The first 4 rows are patterns. Each new row is the sum of 2 different patterns, raised or lowered, with some noise. Before adding, each is slid sideways (what falls off one end comes back at the other) and multiplied by a number that may be negative. Names go in the order of the patterns.
Some rows, each with the names of its patterns after it:
[ -5   7  -5  -3  -6   5 -13  -3 -21 -12  -1  10  12   6  -4  14 -37  16
   1 -11  -5 -20   5  -2   0 -22 -17  -3 -24  34]
Fil
[  9  -1  -3  10   0  -6 -18 -29  11  -2  -9   4   6 -28  -1  23   1 -32
   7 -27   5  -6  -6 -16 -13  11   9   5 -15  -6]
Kirif
[ 25  -6   7  -1  -2 -10   1  -2  -5 -23   4   8 -16   3  -3   1   7  11
  20  -6  -1  15   3  11  -1  -5  -2  23  -9   5]
fol
[  1 -25  -3  37   9  -4   2 -22  -9   1  -4 -20  -5 -10  -1   5  -1   6
  -5  16 -15  -2  37  -4   7   8  -1  -7  37 -19]
seva

New rows. What belongs after each?
[50 39 12 20 28 27 52 40 27 35 45 28 37 33 37 42 24 35 24 37 29 16 34 17
 25 45 34 19 43 33]
Kirif seva
[ 15  18  35  16  17  37   5  20  21  26  21  23  16  24 -15  32  27   3
  21   9  25  28  28  24   8  19  22  39  27  24]
Fil fol
[ -2  27  -8  14  52  11   5  29  10 -10  52 -10  16  -9  20  47  25  14
  31 -10   1  24   9  -3   9   0   5   5  17  20]
fol seva
[-15   0  -6  -8 -14 -40  -1  -2 -15  -1  -6 -37 -13  24 -14 -37  11 -37
   0 -18 -16 -34 -21  -4  -4 -23 -21 -11 -16  -9]
Kirif fol
[ 19  40  29  18  23  -4  22  21  32  13  15   1   5  16  19   8  45  16
   4  26  51  29  18  26  15  31  59   6  38 -33]
Fil seva
[  0 -28 -20 -20  -8 -16 -14 -22 -13 -15 -24 -10  -3   6 -36 -15 -11 -26
 -37  11 -12 -49 -17  11 -25   9 -17  -2 -18  -4]
Kirif fol
[-13  -4  -6   1   8 -21 -12   0  -9 -10  -7 -17 -33  10 -24 -11  14 -17
 -23  -6 -15 -14 -10 -31 -22 -35 -11   4 -24 -11]
fol seva
[-10  28  -5 -10   9 -10  12   7  -3 -18 -21  13   2 -15   7  -8  -1  -4
 -14 -12  11  -9 -17  12 -22   4  21  14 -19  11]
Kirif fol
[21 69 23 36 37 40 35 34 10 22 28 34 38 32 29 18 18 29 44 49  7 25 32 23
 24 54 32  2 33 49]
Kirif seva
[-22 -12  -4   6  -2   4  -9  20 -16   4  38  -7   1   0  -5  -6  30  -6
 -10 -28  -1  37  14  -8  -1 -23  -2   4  -5 -10]
Fil seva
[  3  -5  19  20   2   3 -10  -5   0  15   6  -7  -5  -9   7   9   1 -19
  10   0 -16  10   1   6  15  10   4  25   9  32]
fol seva
[-11   7  -9 -17 -12  18 -18  -3  12 -19  -4 -15 -13 -28  -4 -15 -33 -30
 -10  -9 -25  -7 -30  -5  -8   7   8 -35 -16   2]
fol seva
[ -1   0  20  11   1   4  14  -1  14  13  20  24  -9   7  15  -5  16  20
   8  -8   5  41  -2  28   0  20  17  20  26 -16]
Fil Kirif
[-11 -19 -38 -21 -15 -15 -26 -29  10 -24  -9 -10 -31 -37   5 -33 -20 -49
 -27   7 -25 -27 -21 -32 -18 -30 -26 -37 -31 -36]
Kirif seva
[ 14   6  10  11  26  -5   8  -7  -2   9  28  24   9   8  33 -28  36  12
   4  10  -2  21   5   9 -12   1   8 -14  43   9]
Fil Kirif
[  1 -13   1   7  -3 -18  10   4  -7   0  -4   6   0   6  12   3  -6  17
  13  -7  26  -3   6   1   3  -2 -21   0  -1  -3]
Kirif fol
[-10  -5   2 -20 -24 -16  -8 -10 -17 -14 -16 -36  -8   0 -18 -28 -15 -25
  -8 -15 -30 -15 -22 -21  -4 -13 -18 -13   1 -14]
Kirif fol
[29 10 16 20 29 45 59 30 18 29 33 18 60 24 -6 18 72  8 51 39 23 33 36 36
  4 14 15 33  8 18]
Kirif fol
[ -4  15   4  16   4   5  -7 -11 -15   8  -2  18  -6  -1  12   9  22  13
   2   1  27  15  11  18 -23   5  11   0   7  21]
Fil fol
[ -4  -7  23 -11   7  13   1   9 -23   0 -14  -4  -2  -1 -44  14   5   0
   2 -24  -5   7   8  29  -1  -3  15  12  13   4]
fol seva
[56 63 23 29 72 15 29 37 32 46 40 56 26 39 23 42 37 30 40 16 23 33 46 42
 22 48 24 24 64 34]
Kirif seva
[ -7   6 -21 -17 -26 -13 -25 -18 -16 -16 -44 -14   0 -27 -25 -17 -26  -9
  -9  -1 -28 -21   1 -10  -4 -22 -22 -14   5 -23]
Kirif fol
